There are 9 hidden switches. A switch that is on adds its own fixed numbers to the row, and there is some noise. The rows also spread widely along 12 directions, which tell nothing about the answers.
Known rows, each followed by its switches (1 for on, 0 for off):
-304 -198 4 -509 400 94 -102 -79 -162 103 201 87 131 -129 185 -246 118 93 47 -92 276 19 175 125 -189 69 -342 29 -> 0 1 0 0 0 0 0 1 1
179 -254 77 38 85 457 208 -180 -227 -556 -21 -38 88 1 38 61 -123 182 -131 328 372 -122 160 -93 -29 372 307 -8 -> 1 0 0 0 0 0 0 1 1
-15 -200 -14 -305 123 45 7 -152 73 48 -60 -76 -106 6 101 89 315 -32 -321 108 148 4 61 163 -496 70 -289 121 -> 0 0 0 0 0 0 0 0 1
31 182 -359 162 172 -551 -40 -259 303 -388 141 -105 -274 220 121 354 484 112 212 47 85 -66 124 88 113 214 -196 62 -> 1 0 1 0 1 0 0 0 1
108 -193 -170 -79 6 -81 -110 -135 105 -23 181 244 -311 -174 105 250 -10 -79 -261 312 -62 -54 175 154 -186 279 78 88 -> 0 0 0 0 0 0 1 0 1
17 -398 280 -675 341 -52 393 -115 -530 215 -12 303 245 -392 189 -154 141 9 -207 325 -42 -106 -96 8 -160 330 -193 -15 -> 1 0 0 1 1 0 0 0 0
-77 -228 33 -46 237 166 -48 141 352 8 16 -35 -230 13 91 238 134 -68 -344 268 202 98 238 261 234 193 147 345 -> 1 0 0 1 1 0 0 1 1
-452 -263 47 -309 45 425 77 174 -60 107 245 -32 2 -48 130 128 497 99 -260 -1 273 -271 129 -62 210 216 97 17 -> 0 0 1 0 1 0 0 0 0
-282 -112 -90 -81 88 16 -63 88 42 -139 407 74 -35 -192 -62 98 375 113 -82 44 56 -173 39 -1 249 291 89 -30 -> 0 0 0 0 1 0 0 0 0
300 -107 331 -70 321 42 361 -41 -49 88 -335 -154 60 -314 -258 22 127 104 -315 508 -94 374 -36 337 -22 472 -47 191 -> 1 1 0 0 1 0 0 0 0
-16 62 -291 0 105 -161 -244 -190 283 -106 56 84 -90 -110 -93 228 -20 -179 -221 -14 211 -210 75 80 -466 -16 -184 176 -> 1 1 0 1 0 1 0 1 1
-136 44 -248 -22 258 -169 -314 -149 229 -364 372 90 34 -122 32 164 -14 -45 -23 -74 247 -164 54 -32 98 150 12 75 -> 1 1 0 0 1 0 0 0 1
448 -369 -145 -238 -18 -130 -23 16 274 -23 233 238 205 -391 -33 224 155 385 -477 383 -187 360 43 481 -385 466 -350 -60 -> 1 1 1 0 1 1 0 0 0
-86 -109 130 -188 223 266 34 -168 -42 -131 38 -154 -166 182 88 -188 -149 171 -84 242 358 262 205 74 -78 106 19 197 -> 0 0 1 0 0 0 0 0 1
17 -220 73 18 45 126 -51 -14 444 -173 -84 -40 -335 -216 -223 -30 176 -395 -452 461 14 285 -84 124 -156 147 -48 266 -> 0 0 0 0 0 0 0 1 0
93 -194 -86 -283 95 -189 41 -195 -243 -8 241 77 -135 -65 139 29 -106 158 -111 300 79 7 231 -36 -150 228 4 76 -> 0 0 0 0 1 0 0 0 1
-161 138 -1 -34 313 72 106 26 232 -217 -75 -186 138 42 -6 231 120 -98 -163 109 358 -307 103 -51 95 166 -30 280 -> 0 0 0 1 0 1 0 1 0
-142 255 -206 56 314 -10 -103 -253 68 -223 99 88 64 -263 -244 259 108 39 -101 -75 95 -199 -74 219 -184 342 1 -10 -> 0 0 0 0 1 0 0 0 1
-117 -54 29 76 199 90 -86 -208 290 -206 -54 -60 -458 -50 -198 -150 66 -332 -141 379 88 297 22 8 -24 81 31 222 -> 0 0 1 0 0 0 0 1 1
-146 -176 68 -47 171 -250 -171 -190 80 -290 287 59 -288 -142 -71 -208 82 -91 131 237 44 70 -38 -110 239 83 -52 117 -> 0 0 0 1 1 0 1 0 1
-222 275 -119 172 100 182 172 -270 -283 346 -409 -241 -405 -96 -293 312 308 -108 -78 -108 257 -425 99 104 -367 128 205 173 -> 1 1 0 0 1 0 1 1 1
121 -351 189 -367 181 57 156 -69 20 -468 103 -183 244 45 249 -154 49 47 -197 287 362 -19 18 -265 46 164 -153 156 -> 1 0 0 0 0 0 0 0 0
-346 117 -86 9 -73 218 275 75 -375 36 152 -47 226 -107 -129 437 373 281 -63 -166 282 -797 111 -254 152 314 313 -100 -> 1 1 1 1 1 0 0 0 0
191 -93 -82 -147 157 98 178 -58 -10 65 -246 -108 66 121 164 354 320 254 -224 185 205 -52 276 368 -386 303 -224 117 -> 0 1 0 0 0 1 0 0 1
157 143 294 -74 278 54 179 288 204 307 -115 -705 189 139 -230 70 -96 717 -294 74 375 345 214 410 15 159 -191 529 -> 1 1 0 1 1 0 0 0 0

New rows. What belongs after each?
-5 -41 162 -41 268 61 221 -106 -20 -93 -250 -128 -78 -94 -132 73 215 -87 -164 231 114 -104 30 5 -55 173 21 202 -> 1 0 0 1 0 0 0 1 1
75 -74 -82 -188 299 -174 131 -213 -143 -270 119 32 17 173 338 107 71 215 141 167 216 -65 263 55 11 285 -114 56 -> 0 0 0 0 0 0 0 0 1
-229 247 -319 108 45 57 -107 -295 50 -266 139 -153 -197 215 -35 297 46 108 12 -126 428 -312 128 -82 -144 120 113 91 -> 0 0 1 0 1 0 0 0 1
192 -174 -176 -335 329 -183 89 -89 42 189 179 151 -17 -70 278 174 -4 341 -115 265 17 332 355 484 -154 424 -289 120 -> 0 0 1 0 1 0 0 1 1
11 -140 51 -265 162 -67 12 -126 103 -207 70 -98 -19 -54 23 -121 77 -34 -212 229 189 88 -48 -14 -240 104 -244 171 -> 0 0 0 0 0 0 0 0 0
-84 -240 -72 -280 -22 -331 9 137 -27 158 386 -62 -45 -138 41 7 406 250 -77 116 2 -2 144 -24 45 161 -251 12 -> 0 1 0 0 1 0 0 0 0
-217 150 -65 104 263 -109 -82 -51 34 195 82 -92 -378 -4 -155 47 217 167 105 77 69 182 234 293 171 177 54 165 -> 0 1 0 0 1 0 0 0 1
227 -61 -172 -191 144 -554 -28 -154 106 -351 339 -168 116 36 205 203 50 193 -70 108 190 -133 155 -238 21 164 -197 119 -> 1 0 0 0 1 0 0 0 1
9 -166 -177 -125 -72 -251 -6 -57 125 17 224 36 -324 40 133 171 81 -3 -216 390 79 55 222 -38 10 182 20 144 -> 0 0 1 0 1 1 0 0 0
32 -20 29 4 314 -62 65 -129 119 -325 4 -189 -45 7 -48 -73 194 152 77 181 283 181 46 155 122 225 -117 151 -> 1 0 0 0 1 1 0 1 0
-74 -43 165 -49 138 -34 16 -41 8 -10 56 -229 -144 -89 -142 25 160 107 -130 89 166 -99 27 -54 102 100 61 213 -> 1 0 0 1 1 0 1 0 1
215 -308 231 -282 270 -114 172 36 82 136 -47 -97 -30 -121 118 63 334 283 -200 304 -56 246 95 365 39 290 -250 210 -> 1 0 0 1 1 0 1 0 1
-37 -221 333 -249 184 -102 17 128 85 -97 175 -285 54 -207 -180 -347 158 21 -196 293 105 163 -51 -282 228 35 -109 187 -> 1 1 0 0 0 0 0 0 0
184 -103 -18 396 -98 104 -128 -174 432 -397 -155 -337 -436 6 -486 9 350 58 -224 291 120 389 -62 237 -239 65 5 128 -> 1 0 0 0 1 1 0 1 1
-137 172 -164 -171 391 -230 62 -166 -60 -24 43 -131 117 -74 47 139 54 -17 70 -15 270 -222 183 -66 -13 199 -150 152 -> 0 1 0 0 1 0 0 1 1
131 23 31 -54 341 -229 1 -67 76 97 107 -86 -103 -267 -160 -26 87 208 -4 259 -47 258 151 295 70 329 -142 142 -> 0 0 0 0 1 1 1 1 1
105 -64 160 -152 295 -279 198 -124 111 -130 -121 -324 -136 57 11 -90 322 77 -59 279 124 251 -24 81 50 163 -257 253 -> 1 0 0 0 1 0 0 0 0
117 -215 178 -123 95 415 84 46 125 -617 160 -438 611 -86 -146 -145 -110 352 -233 231 542 62 22 -246 54 262 -124 100 -> 0 1 1 0 1 1 0 1 0
28 -214 103 -165 179 -45 136 -131 13 -106 -44 -87 -108 -112 -10 45 324 -49 -207 261 55 31 8 9 -1 208 -34 82 -> 1 0 0 0 1 0 0 0 1
-107 -42 -197 44 58 -335 -97 -28 225 86 103 -41 -475 282 213 152 374 186 189 -8 164 11 255 314 24 4 -204 257 -> 1 1 0 1 0 0 1 0 0
581 -544 -139 -263 -64 191 311 -171 -227 -357 -122 207 343 -54 354 246 -22 278 -290 462 246 -64 224 174 -569 461 -179 -87 -> 1 1 0 0 0 1 0 1 0
-183 45 35 -5 268 -151 84 53 -43 -229 250 -64 143 -29 -21 28 295 324 233 54 162 -95 102 35 400 306 -72 48 -> 0 1 0 1 1 0 0 0 0
-170 -308 56 -300 97 88 -65 157 9 262 297 117 -83 -331 -21 113 258 21 -427 233 -98 -8 143 64 82 270 102 45 -> 0 0 0 0 1 0 0 0 1
-250 189 12 -48 412 -309 -222 -20 505 237 103 -153 -367 -77 -169 38 116 -93 -195 87 1 303 28 263 169 -6 -139 404 -> 1 0 1 1 1 0 0 0 1
-70 137 -166 -89 332 -461 12 -85 146 -99 273 -9 -24 135 157 204 385 362 217 -70 34 -81 196 182 147 203 -298 41 -> 1 0 1 1 0 0 0 0 1
-120 -121 37 -5 360 321 23 -88 197 -262 -89 50 -19 -97 -61 -84 209 -35 -6 175 218 221 33 364 -4 312 -124 112 -> 0 1 0 0 0 0 0 1 0
81 -289 -51 -65 -25 27 94 -193 181 -404 -213 11 -216 89 189 259 432 -422 -292 440 123 -202 62 -171 -149 160 -4 87 -> 0 0 0 0 0 1 0 0 1
266 504 2 230 469 -517 198 -255 153 161 -331 -459 -361 45 -227 290 -14 146 13 213 29 194 136 321 57 273 -28 452 -> 1 0 0 0 1 0 1 0 1
115 -274 -24 -106 67 2 101 -97 -81 -285 92 -30 -80 1 128 75 -15 7 -119 432 218 -42 272 -177 107 277 150 84 -> 0 0 0 0 1 1 0 1 1
-63 297 -261 328 86 70 88 -14 84 -97 109 -138 49 -149 -323 465 153 288 -83 -43 187 -268 136 131 81 408 213 45 -> 1 1 1 0 1 0 0 1 0
56 68 -112 126 162 -29 65 -246 114 -485 -110 -373 -76 261 -18 106 183 142 115 149 438 17 182 -10 -35 166 -100 166 -> 0 0 0 0 1 1 0 1 1
-176 -129 35 -274 263 109 -5 -117 -21 -16 170 5 -50 -193 -26 -146 157 20 -129 62 111 44 57 -2 -92 111 -124 26 -> 1 0 1 0 0 0 0 1 1
-44 -172 -33 -271 202 -29 162 -137 -11 56 -16 -67 -40 -101 49 59 390 51 -147 179 78 74 98 95 -189 240 -272 43 -> 0 0 1 0 1 0 0 1 1
177 -87 29 -82 42 -125 -14 53 25 -57 337 -266 4 -76 -139 76 -130 467 -223 232 141 165 210 1 40 237 35 163 -> 0 0 0 0 1 0 0 0 1
-128 -160 -112 68 131 -229 -237 204 580 55 130 14 -366 -193 -140 152 676 -238 -187 283 -199 192 170 212 220 126 -156 121 -> 0 1 0 0 0 1 0 1 1
-29 -43 -46 31 37 -103 -190 75 292 197 238 -71 -281 -147 -248 14 -65 110 -268 172 36 229 201 127 -81 16 -24 246 -> 1 1 1 1 0 0 0 1 1
-248 41 -63 -113 340 -94 -275 126 258 101 345 -103 1 -145 -103 4 -67 169 -100 -102 255 68 196 143 152 36 -67 270 -> 1 1 0 1 1 0 0 1 1
-192 12 67 -206 343 13 191 -74 -7 -3 -24 -33 -26 -212 -52 -24 279 -193 -155 133 91 -102 -19 -54 35 219 -74 124 -> 1 0 1 0 0 0 0 1 0
-66 215 -205 -47 451 -300 -170 -203 314 67 12 -44 -79 -182 -183 -3 193 93 33 -131 128 305 -53 585 -332 149 -471 192 -> 1 1 0 0 1 0 0 1 0
-216 -284 -256 -292 177 -41 55 -155 -197 7 204 511 -115 -151 329 210 237 -83 7 36 115 -310 139 201 -101 279 -15 -40 -> 1 0 0 1 1 0 0 1 0
-44 -22 83 -2 185 119 79 -60 12 -158 12 -130 -17 -79 -202 -37 71 157 -80 163 167 5 88 92 -69 179 -23 131 -> 0 0 0 1 0 0 0 1 1
-18 -34 107 100 389 177 320 -57 7 -108 -345 -103 -78 10 -92 14 620 191 165 216 79 219 80 533 21 421 -234 31 -> 0 1 0 0 0 0 0 1 0
10 -166 114 -482 685 19 7 5 -44 159 86 352 205 -420 228 -39 -314 -214 -243 364 55 119 236 158 151 366 24 197 -> 1 1 0 0 0 1 0 1 1
244 -556 -13 -194 -158 -101 118 -72 -92 -183 116 -87 -193 74 200 -118 94 126 -130 442 242 213 223 -109 -110 102 -106 100 -> 1 1 0 0 1 0 0 1 0
62 -384 -175 -260 187 -216 81 -65 -141 -261 377 139 -19 73 469 119 255 300 169 168 183 -48 368 11 254 295 -67 -42 -> 1 0 0 0 1 0 0 1 1
-247 -250 72 -314 307 175 -52 -57 -130 19 207 141 -161 -34 204 -87 129 49 -50 98 174 -4 178 131 97 148 91 46 -> 1 0 0 0 0 0 0 0 1
-113 73 -148 -137 359 -218 -121 -51 -126 -349 599 168 343 -261 -31 -31 -45 440 229 -184 139 -281 124 -23 167 275 -68 -127 -> 1 0 0 1 0 0 0 1 1
-257 -274 245 -87 67 187 78 -76 -333 188 -65 -51 -453 -139 -197 -264 447 -11 13 230 32 124 40 10 90 66 175 -2 -> 1 1 0 0 1 0 0 0 1
-338 400 -136 55 497 -288 -260 -109 228 207 123 -180 -276 -189 -359 -132 79 109 168 -223 160 289 -2 452 -28 50 -252 254 -> 1 1 0 0 1 0 0 1 0
-36 -78 173 -193 235 7 -121 189 176 197 207 8 86 -327 -143 -16 -113 109 -309 172 61 5 57 144 65 175 -14 267 -> 1 1 0 1 0 1 1 0 0
-37 23 -207 -177 237 -358 71 -36 146 20 79 75 175 -95 81 305 400 152 -64 -20 47 -165 44 297 -172 277 -422 96 -> 0 1 0 1 1 0 0 0 0
-8 -159 -3 -115 277 -97 -70 -202 185 -580 170 -241 124 11 -17 -218 315 130 129 93 285 163 -27 -30 27 149 -344 41 -> 0 0 0 0 1 0 0 1 1
2 -258 84 -316 151 63 27 -202 -63 -80 -65 -142 -57 -122 -32 -165 220 -12 -201 159 239 82 9 7 -336 39 -210 76 -> 1 0 0 0 1 1 0 1 1
-305 43 51 -174 579 84 16 -75 125 -40 14 154 -9 -94 115 19 280 -132 59 141 54 73 118 206 322 332 -88 84 -> 0 1 1 0 0 0 0 0 1
-93 -2 -20 130 341 568 6 -47 396 -453 -228 -168 105 210 46 211 200 18 -122 171 469 71 206 269 73 310 8 178 -> 0 1 1 0 0 1 0 1 1
-29 -38 -6 0 245 12 -64 -153 33 -96 146 75 -260 -121 4 41 145 81 -1 118 45 -1 82 202 37 233 66 64 -> 1 0 0 0 0 0 1 0 1
-58 -148 -114 -141 118 -226 0 -309 -163 -253 142 194 -112 -181 23 -98 161 -127 95 159 102 -64 -91 -100 -133 145 -107 -38 -> 1 1 0 0 1 0 0 0 0
69 50 108 158 -3 249 201 239 -34 6 31 -363 195 -77 -399 269 279 604 -249 128 141 -188 257 98 61 324 131 66 -> 0 0 0 1 0 1 0 1 1
203 -149 -34 -23 53 -247 -16 -51 -32 -151 277 -33 -23 -158 -108 -10 247 381 -6 195 -88 122 108 111 -44 240 -133 -88 -> 1 1 0 0 0 0 0 0 1
29 81 -75 -208 383 -148 44 -79 54 13 170 154 124 -98 209 329 -123 126 -159 88 97 -269 191 122 51 327 4 189 -> 1 0 1 1 0 0 1 0 1
